There are 10 hidden switches. A switch that is on adds its own fixed numbers to the row, and there is some noise. The rows also spread widely along 13 directions, which tell nothing about the answers.
Known rows, each followed by its switches (1 for on, 0 for off):
[-18  -9 -27  23  -9  11  11 -13  37  19  18 -13   3  -7   8  12 -38  23
 -16 -46  17   1 -25 -39 -43  22 -10   0 -15]	0 1 0 1 0 0 0 1 1 1
[  1   8 -25  -9  23   0  13  29  15 -22  -8  15  -9  12  -2  10  10 -17
  -9  49 -23  20  39  18  22  -2 -29 -27  17]	0 1 0 0 0 0 0 0 0 1
[ 27   3   4 -15  23   7  30  36   8  27  -7  28   8  44 -26  13 -26   7
 -16   5  -9  32  34 -11   8  41 -23 -28 -13]	1 1 1 0 0 1 0 0 0 0
[ 13   8 -28 -23  -8 -16  33  39 -16  -3  -8  28  11 -17 -22  22 -15  -5
   4  12 -15  34  17  12   0   6 -27  -3  12]	0 1 0 0 1 1 0 0 1 0
[  1  -6  10 -16  -2 -19  16 -17 -15  34 -17   7  32 -28 -20  -3   9   7
  40   4   3  20  -2  -7  -8  35   9   1 -21]	1 1 0 1 1 0 0 1 1 1
[ 24  14  25 -36  43   3   0 -32 -21   4 -32 -11 -16 -30 -23  -3  24 -30
  25  16 -29  20  32  37  18 -15  31   2 -17]	0 0 1 1 0 1 0 0 0 1
[ 23   7   5 -17   2   9  19 -22 -26  40 -30  14   5 -24 -38  -7 -19  13
  -1   6  22  36  -8 -11 -23  35   6   1 -35]	1 1 0 1 0 1 0 1 0 1
[ 21  22  -6 -37  11 -20  10  30 -20  -5 -21  25 -30 -45 -38  15   3 -22
 -16  28 -30   7  31  41  -7  15  -1   5 -11]	0 1 1 1 1 1 1 1 1 0
[ -2  42  44  30 -18   0  36  -8   7   5  27  54  36  -5 -27   4  37  18
 -12   9  10  21   7 -38  30  67  -8 -25  14]	0 0 1 0 0 0 0 1 0 1
[ -9 -15   6  10  -3 -36  14  11  21  35  -4  12   9   6  14 -13   0   7
  45  26   3   7   3  -8 -20  35  -3  -2 -16]	1 0 1 1 0 1 0 0 1 0
[ 11  58  19   1  37  24   0 -10 -20   0 -38  17 -32  -5 -19  -2 -13  -6
  -8 -14  -1  11  11   6   3   5   5   3 -27]	1 1 0 1 1 0 0 1 0 0
[ -1  51 -18  -1  23  16  59  25 -30 -25 -42  45  12  13   7  31  12 -28
  28  -4 -14  71  21  17  38 -57 -33 -10  19]	1 0 0 0 0 1 0 1 1 0
[ -6  45 -30   7   7  -3  -2  36  29 -31 -16  18 -45 -42  36   8 -13 -26
   3  -4   2 -16  12  10 -11 -34  -6  -2   0]	0 1 0 1 1 1 0 1 0 0
[-12 -19   8 -11  33  -6  55   6  17   3 -27  22   4   8  11  30  34 -31
  41  32 -30  46  47  25  39 -33   0 -37  -3]	0 1 0 1 1 0 0 1 1 0
[  4 -27 -23 -30 -14 -28  23  27  12   1  20  16  25 -17 -12  10  36 -20
 -14  58 -25  10  29  13  11  19 -24 -24  27]	1 1 0 0 0 0 0 1 1 1
[ -8   1  11  21   8   3  11  -8 -11  55   3   3 -14  15   2 -14 -36  11
 -29  -4 -17 -10 -18  -4 -49  16  -2  16 -27]	1 1 0 0 0 0 0 1 1 0
[ 31  -3  20 -45  43  14  11  -5 -18  24  -3 -24  33   0   6   4  -6 -19
  21 -44 -42   1  33   8  28 -38  13  -8   3]	0 0 0 0 1 0 1 0 0 0
[-14  10  50  48  12  -9  17 -33  27  40 -11  15 -16  19  -4 -19 -13  24
  20  18   8   6   1 -22 -24  66  20  -9 -41]	0 1 0 0 1 0 0 1 1 0
[ -6 -33   3  -2 -19  -8  55  -7   2  16 -19  36 -26 -31 -31  50  12  -9
   2  -1 -12  45  13  16  -4  -3  10 -21 -20]	1 1 1 0 1 0 0 1 0 0
[ 13 -45 -25 -11  -4   0   8 -46  29  19  -4 -52  -1  11  -6   2 -43   9
  10 -32   5  20  -1 -17 -44  15   5  -2 -13]	1 1 0 0 0 0 0 0 0 1
[  3  27  11   6 -17 -19  36  21   8  -4  -4  48  -7 -17 -16  39  -2  -6
  25 -39  -4  26  17  -4   8   2   9 -21  -3]	1 1 0 1 0 0 0 0 0 1
[ 21 -10 -41 -28  30 -10 -12  52  49 -27 -31  -7 -55   6  20   5 -19 -21
   5  29  -7 -12  53  29   5 -15 -17 -29 -12]	1 0 0 0 1 0 0 1 0 0
[-13  47 -12  39 -19  -6  41  12  -6   4 -19  35  -6   7  38 -17 -19  -3
   6  19  13  27 -16 -11 -28 -16 -27  12  11]	1 0 1 0 0 1 0 1 0 0
[-16 -23  -9  10   2   4  14 -69 -11  12 -16 -33 -16 -28 -32  29  -6  12
  14 -38 -23  28 -14   6 -40  14  17  27 -24]	0 0 1 0 1 1 0 1 0 1
[ 15  12   1 -18  41 -11  18   0 -21  23 -58 -12  -6  26  15 -12 -18 -22
  51  22 -32  27  29  37  -3 -26   5   1 -22]	1 1 1 0 0 0 0 1 0 1
[ 11 -27 -11 -31 -45 -34  34  25 -15  17  10  28  22 -48 -34  50  -6   9
  29 -63 -11  17  -1  -1  -2   8   3  -1   0]	1 0 1 1 1 0 0 0 0 0
[ 12  41  -5  -3   7 -20  -9  13   1  -4 -23   6  -3  -7   0 -11 -18   3
  36  -7   4  -2  11  -1  -7  26  -2   2 -11]	1 1 0 1 0 0 0 1 0 1
[  6 -11 -32  -4  12 -22  14  -1  38  -3 -37 -27 -23   4  21  -4 -33  -8
  45  18   0  21  25  10 -31   7   1  -7 -18]	0 1 1 0 1 1 0 1 0 1
[ 26 -39  12 -40  -5 -40  23 -10 -14  50 -18 -10 -16 -29 -12 -10 -15 -14
   9  42 -33   1  27  36 -36   3  29   0 -27]	0 1 0 1 1 0 1 1 0 1
[ 21  51  12  -3 -10  -6   3  24  -8   4  -8  33 -23 -42   1 -24 -16 -10
 -19  18   8 -14  -1   7  -9   5   4   2  -5]	0 1 1 0 0 0 0 1 0 0

New rows, each followed by its switches (1 for on, 0 for off):
[-14 -16  15  -1   6  -8  18 -38 -11  33  17 -20   7  -8 -10   7   4  -7
 -17  -5 -47  -2   1   8 -28   5  11  15  -3]	0 1 1 1 1 0 0 0 0 1
[  4 -19   3  -6  20  21  12 -23   9  -2  -1  -8 -42 -13 -14  20   4 -17
 -29  -3 -27   8  19  20   2 -28  10 -10  -6]	0 0 0 0 0 0 0 0 0 0
[  1  51  24   1  -5   9  43   6 -28  16  -7  44   5 -29  19  -6  10 -28
 -20   3  -5  11  -2   0   5 -42   1  -1   9]	1 1 0 1 1 0 0 1 0 0
[ 10  -8  10  -8  -3 -13  17 -30  16 -33   6   8   1 -20 -56  47  33   4
  39 -31 -13  38  31  -2  33  46  10 -19   6]	0 0 0 1 0 1 0 0 0 0
[ 10  -6  18  -8  -8   3  41 -51 -23  20 -17 -10  13 -12 -13   3   3  -6
  14 -19  -8  38  -3   0  -9  -7  11   7  -2]	1 0 1 0 1 0 0 1 0 0
[  3   0  -6  15 -27 -18  23   1  16  17 -23  26 -28 -23 -19  14 -39  21
  26 -27  32  24 -16 -13 -38  33   8  -3 -37]	1 1 0 1 0 0 0 1 1 0
[ 10   7  24  10   1 -22  -3  -2  13  29  42 -11 -12  37   7 -29 -19   0
 -54  16 -39 -43  18  -6 -38  37  -8   9  13]	1 0 0 1 0 0 1 0 0 0
[  3  22 -40 -12   9   7  11   5  -4 -19 -16  -9 -14 -20  12   8 -13 -27
  -7  -9 -11  16   2  15 -18 -36 -19  12  12]	1 1 0 0 0 1 0 1 1 0
[ -9  95   6  29  18  23  36   7 -49  -1 -33  46 -21  -7   3   2 -23 -12
 -27  -1 -18  29  -6  10 -16 -29 -13  21  -3]	0 1 0 0 1 1 0 1 0 1
[ 25   4 -11 -33  26   2   4  23   6  12 -16  -3  -4   9   1  -9 -15  -7
 -14  13  -9  -3  30   6   1   8 -18 -12  -8]	1 0 1 1 1 0 1 1 0 0
[ -9  67  35  29  20  18 -10 -15  -2  16 -13  27  -4 -17   1 -24   6   4
   5  -7  21  -3 -16 -25  -3  27  10   3 -23]	1 1 1 1 0 0 0 0 0 1
[ -1   5  20   7  -5   1  15 -48  -5  12  -4   2  23 -11 -17 -14  25   6
  14  18  11  24  -6 -20   4  40  -2  -4  -1]	1 1 0 1 0 0 0 1 0 0
[  2  -5   7 -25   0 -10  15   7  -5  22  -2  16 -24 -64  -4   9  18 -28
 -24  23 -26 -13  12  29 -11 -24  21  -3 -14]	0 1 1 1 1 0 0 1 0 1
[ 29 -50  44 -17  11 -34  34  -6  22  77   6   2  24  31 -16  -5 -17  18
  29  17 -19  13  38 -11 -10  68  29 -31 -40]	0 1 0 1 0 1 0 1 0 1
[-12  17   9  -3  35  -5 -34 -24  35  -7 -10 -24  -6 -33  12 -14  24 -18
  38  -3  -1 -25  15  -6  -2  17  21  -5 -15]	1 1 0 1 1 0 1 0 1 1
[ 14   2  37 -18   0  -3  16 -42 -47  53  -3  -3  36 -22  -7 -33  13  -1
  -1  14 -13   2  -8  -6 -10  10  11  18  -6]	1 0 0 1 1 0 1 1 0 0
[ -6  26 -12   6  20  13   3  39  -2  29 -26  43   6   2 -10 -11  -8  24
  -5  33  29  16  -8 -16   0  42 -33 -13 -33]	1 0 1 1 0 0 0 1 1 1
[ 18 -27  -2 -25 -21 -13  12  -3 -13  41   5  18  28 -45 -39   8  -2  24
  10  -1   8  13  -5 -18  -9  55   1  -4 -19]	0 1 0 1 0 1 1 1 0 0
[ -5  -3  -7  -6  10 -20  21  14   0   9 -11   6  20   7  14   7  12 -10
  40  11 -25  18  20   5   7  -1 -14  -2  10]	1 0 1 0 1 1 0 0 0 0
[-19 -38 -14   3  12 -12  -8  23  52  11  13   0  -4  -1  20  19  15  -6
  23  -2 -17 -18  19  -5   5  11  -6 -26  -7]	1 1 1 0 0 0 0 0 0 0
[-37   4   3  26  27  -3 -10 -14  42   9 -14 -16  -1 -26  75 -16  16 -23
  76  -9  -1 -20  -8  -6   2 -48  20  -4 -12]	0 1 1 1 0 0 0 0 0 0
[-23   0  10  17   5 -11   0 -47 -26  23  -7 -19 -12 -19  -6  -8   5   6
   6   5 -33  -7 -18  16 -32  12   7  37 -14]	0 0 1 1 1 0 0 1 0 0
[   1   27   14   -6  -33  -31   -8   23  -15  -16   -2   54  -62 -103
  -46   30   20   -8   -7   -5  -11  -23   -1   36   -7   11   28   12
  -17]	0 0 1 1 1 0 0 0 0 0
[-22  -2 -18  19   6   3   7 -32  16 -22 -18   1 -34  -9 -16  25  17  -5
   6   4 -10  23   8   7  -8  10 -10  -4  -6]	1 1 0 1 0 0 1 1 0 0
[  4  58  12   4  24  11  18 -20 -32   0 -36  17  -1 -13   2 -13  11 -25
  12  17 -12  28  10   9   1 -16   1   8   0]	1 1 0 0 0 1 1 1 0 1
[-13  -8  20   2   7   6  19  -6   0  36 -13  39 -13 -55 -19  33  25  -6
   9 -14  -7  10   4  -2   0   5  29 -17 -37]	1 1 0 0 1 1 0 1 0 1
[  6  17 -17  -1  -6 -31  29  38  -5  13 -15  27   1   4  26 -12 -19 -11
  16  46 -15  12  18  11 -16  -4 -23  -1   7]	0 1 0 1 0 1 1 1 0 0
[ 15 -17  52 -20  12 -14  16 -43 -26  71  22 -29  49  -7   4 -26  -1   0
  21 -24 -36 -12  -1 -11 -17  14  32  22  -9]	0 0 1 1 1 1 0 0 0 0
[ 16  37 -31 -16   2 -32  -8  43  11 -15 -25   1  -4   0  18 -18 -31  -3
  31   9   5  -6  20   3 -17  13 -23   4   3]	1 0 1 1 1 0 1 0 0 1
[-12   9 -34  -8 -34 -12  31  13 -13   0  -2  32   2 -59 -16  26  11  -7
 -20   6   1  23 -14   0 -26   5 -18   8   7]	1 1 1 1 1 1 0 1 0 1
[ -9  30   3   4  18 -27  16  42   5   5  -1  27  16   7  57 -32  31 -31
  14  80 -33 -15  34  18  20 -29 -23 -15  27]	0 0 0 1 0 0 1 1 0 1
[-11 -13  15 -14  13  -4   7 -57 -32  32 -17 -19  13 -30 -18 -19  40 -13
   3  49 -24  12  -4  16 -15  16   8  16 -11]	1 1 1 1 1 0 0 1 0 1
[ 25   2  -6 -15 -28 -13  66   8 -27   7 -32  51 -13 -23 -34  16  -6  -2
   2  40   9  69  14  18   1  -2 -10 -12  -4]	0 0 0 1 0 1 0 1 0 0
[-17 -11   0   7 -19 -36  33  14 -12  20  25  33  15  -4 -13  31  28  -2
  -6  12 -49   5  14   8  -7  20 -13   1  15]	1 0 0 1 0 1 0 1 0 1
[ 11  26  -9  -2 -10 -17   9   8  30 -16  -4   1  -7 -10   5  -1 -16  -8
  17 -17  13   6  11 -13 -12  16  -1 -10   3]	1 1 1 1 0 0 0 0 0 1
[  8  -7   4  -2  40   5  22  -3   6  22 -17 -21   1  40  14  18 -36  -1
  37 -53 -37  15  23  10   2 -25   6  -4 -17]	0 0 0 0 0 0 0 1 1 0
[  9   9  13 -24   9 -51 -46  26  42 -14  17  -2 -22 -64   9  -4  35 -32
  46   0 -20 -60  31  18   5  23  34  -6  -3]	1 1 0 1 0 1 0 0 1 0
[ 31  24  25 -20   3 -14   3  37  12  33   5  25   8 -32  24 -35 -10 -17
   6  24   5 -23  18  -9  -2   6  13 -14  -5]	0 1 1 0 0 1 1 0 0 0
[ 16  24 -39 -16   3 -19 -10  30   1 -19 -24   1 -20   3 -31  19 -47  16
  11 -25  -3  10  18   3 -25  42 -23   4 -12]	1 1 0 1 1 0 1 0 0 1
[-33  30 -12  35 -12  -7   2   2 -20   3 -13  21 -14 -42  24   4  -9   6
  31 -19  -6  -6 -31   3 -22 -30  -4  27  -3]	0 0 0 0 1 0 0 0 0 0
[  7  19   6  -8   4   4  35 -12 -22   2 -43  33  -4 -18 -29   5  11  -1
  17  25  17  53   9   5   9  11 -10  -9 -16]	1 0 0 1 1 0 1 1 1 0
[ -2  47 -19  -7  28  -1 -11   0 -23 -38  -7 -22 -18  13   5  -6   6 -30
 -20  12 -53  -9  23  34  -2 -22 -28  26  34]	1 0 1 0 1 0 0 0 0 0
[ 20 -44  -1 -27  13  19  -1 -40  44  18 -15 -24 -10 -58  -4  14  -1  -6
  33 -37  25  10   9 -17   0   0  39 -27 -35]	0 1 0 0 0 1 1 1 0 0
[ -7  -9 -26 -23  37  25 -16 -22 -30  35 -33 -27   2 -20   4 -26  -4 -12
 -10  29  -9   3 -19  16 -26 -19 -17  24 -24]	1 1 1 1 0 0 1 1 1 0
[  7 -16  -7 -25  25 -12  33  -5  -6  25 -26 -18   8  14  10   4 -13 -17
  23  15 -37  25  29  24  -7 -19  -1  -4  -9]	0 1 1 1 1 0 0 1 0 1
[ 25 -36  32 -26  -9 -35  13 -39  37   5   2 -14  -5 -26 -31   7  36 -11
  35   9  -4   9  38   5   9  47  38 -28 -13]	1 0 1 1 0 0 0 1 0 1
[  3 -16   0 -14  17   9  41 -16   3   7 -24  13  -4  -3 -26  28  11 -12
   9  18 -12  54  27  11  13  -4  -1 -26 -12]	0 1 1 1 0 0 1 0 0 1
[ 29  17 -16 -34 -10 -34  20  -8 -24   6 -18 -20  10 -13   0 -25 -21 -19
  10  27 -18  13  16  16 -35   4  -3  21  13]	1 1 0 1 1 1 0 1 0 1
[  9 -19 -15 -23  19   2  13   0  19  25 -22  -4  21  -4  -3   4   1   0
  32   7  14  28  14 -14   2  25  -5 -22 -25]	1 1 1 1 0 1 0 1 0 1
[ 21  12 -26 -26 -24 -22  28  66 -19   6  -2  50 -19 -38  -8   0 -15 -17
 -43  57 -14   5  13  34 -10 -13 -26  -6  12]	0 1 0 0 0 0 0 1 1 0
[-20  62   3  21  61   4 -18  -8 -17  -4 -58  -1  -9   4  33 -21   2  -9
  72  13 -16   4   8  13   9  -9  -2  19 -24]	0 1 0 1 1 1 0 1 0 0
[-27  25   9  23  11  23  15 -12 -18  30  -1  24  16 -25  -4   9   8   8
 -19 -10 -11   5 -18 -18 -10  10  -8   6 -12]	0 1 1 0 1 0 1 1 0 1
[ 19  23 -25 -18   6  12  29  16 -49  33 -29  -1  25   8 -18   5 -72  22
   3 -47  -5  36 -19  -2 -30   3 -26  26 -18]	0 1 1 0 1 0 0 1 1 0
[  2  30  -3   9  18  22  40  -2  18  -5 -35  25  -2   5  -1  12 -12   2
  13  -1  24  50  16 -18  14   1  -8 -29 -17]	0 1 0 1 1 0 0 1 0 1
[ 11  21  10  -4 -18 -34   3  -5  36  -7  21   1 -25 -41   9 -20  13 -30
 -22  32  -2 -24  16   3 -32  24  18  -3  11]	1 1 0 1 0 1 0 1 1 1
[ -3  74  49  12  11  25  21 -62 -71   4 -10  10   4 -46 -24   5  13 -18
  -9 -52 -36  13 -17  12   4 -29  28  36   6]	0 1 0 0 1 0 0 1 0 0
[ 23  23  36  -1  27  24  27 -43  28  26 -23 -14  -8 -10  17 -24 -24 -14
  17 -23  31  24   3 -22 -13  -4  34 -10 -32]	0 1 1 1 0 1 0 1 1 0
[ 24  36 -23 -18   1 -10  -3  37  -7   6 -25  20 -35 -27 -14   5 -43  -1
 -11 -14   5  -1   6  10 -31  11  -2   6 -25]	1 1 0 1 0 1 0 1 0 1
[-15 -29  -7   2  28 -13 -13   3  28   4 -38  10 -66 -18 -26  38   5   2
  30   2 -17  -1  27  29  -6  25  18 -17 -55]	1 1 0 1 1 0 0 1 0 0
[ 24 -30  -5 -30   6 -24  34  27  25  21  -7   4  16  24   0  25 -21  -5
  39 -19 -15  26  41  -1   8   3   2 -35  -8]	1 1 0 1 0 0 0 0 0 1
[ 28   3  12 -16  14 -16  21 -11   0  27  -3 -17  -6  27   4 -18 -27 -13
  -9  11 -25   8  27   8 -28   2   7   2  -2]	1 0 0 1 0 1 0 0 0 1
[-23  39 -12  -1  43   3 -28  -8  17 -38 -15 -18 -30 -30  14  15  36 -37
  10 -12 -36 -27  23  24   9 -20   5   6   2]	1 1 1 1 1 0 0 1 0 1
[ 19   0  19 -21 -35  -8  62 -15 -31  38  -4  30  41 -55 -25  16  -7   0
  14 -30   7  43  -9 -15  -9  -3  18  -5  -5]	0 1 0 0 1 0 1 1 1 1
[ 15 -24   5  -8 -15 -22  44   7  11  43  -2  15   0   6  -1   1 -29   5
  -3  21  -7  21  14  -1 -25  13   4 -18 -16]	0 1 0 1 0 0 0 1 0 1
[ 32  -2  16 -24  13 -39  -3  16   7  21 -33  10  -3  13 -41 -19 -21  18
  50  36  11  17  32   4  -2  83   3 -15 -35]	1 1 0 1 1 0 0 0 1 0
[ 37   6   7 -33   5 -19   3  15  -3  16 -18   6   4  -5 -26  -4 -22  12
  19 -12   3   4  26  -3   1  43   1 -10 -19]	1 0 0 1 1 0 1 1 0 0
[ 29  16  16 -24  36  27   4 -35 -34  38 -30 -13  26   3 -14 -26 -12   6
  16 -10   9  26  -2 -12   4  11   3   8 -24]	1 0 0 1 0 1 0 1 0 0
[ -3   5  -5  -5  12  20  12 -22 -10  23 -20   3   3 -19 -17  10  -8   7
  -6 -19   8  20  -8 -14 -13  11  -1  -2 -25]	1 1 0 1 1 0 0 1 0 1
[-33   0  -8  30  30  -4  -2 -37  19  -6 -19 -20 -48   8   3   5  10 -11
   2  35 -37   4  13  27 -26   8   0   8 -18]	0 1 1 1 0 0 0 1 0 1
[  6  47 -42  10 -20   8  40  36 -33  -4 -43  50  -1 -14  -7   5 -50  23
  13  -5  39  58 -26  -6 -13 -11 -42   9  -8]	0 0 0 1 0 0 0 1 1 0
[-13  17   9  13   1  -2  20   9  19  31  -5  23  12 -36  46  -6   6 -17
  22  -8   8  -8  -4 -22 -13 -24  15 -11 -10]	1 1 0 0 1 1 0 1 0 1
[ 15  17  10 -15  19  16  25  24 -48  60 -20  41  -2 -19 -47  15 -42  17
 -28 -13 -12  26  -7   4 -24  18   2   7 -44]	0 1 0 0 1 1 0 0 1 1
[ 12 -28  27  -3   1 -32  22  28  27  50  17  26  19  21   6 -26   6  11
   4  65  -5  -7  26  -8   5  53  -6 -30 -10]	0 0 0 1 0 0 0 1 1 0
[  6  28  18 -18  24 -10  13 -24  -4 -20   7 -22  -7 -16 -15  20  15 -32
   2 -36 -52   1  29  27   4 -20  19  10  15]	0 0 1 1 1 0 0 0 1 1
[-12 -26  19  17 -13   0   2 -29  44  10  36   3  18 -28  -7   7  32   8
   7  -6   8  -6   0 -36  12  44  11 -26   3]	0 1 0 0 0 0 0 0 0 0
[ -5   4 -28  -7   1  -4 -10  -2   4 -17 -21  -6 -33 -50 -15  20  -8  -4
  12 -15  -8   2   4  17 -18  -7   2   9 -13]	0 0 1 0 1 0 1 0 0 1
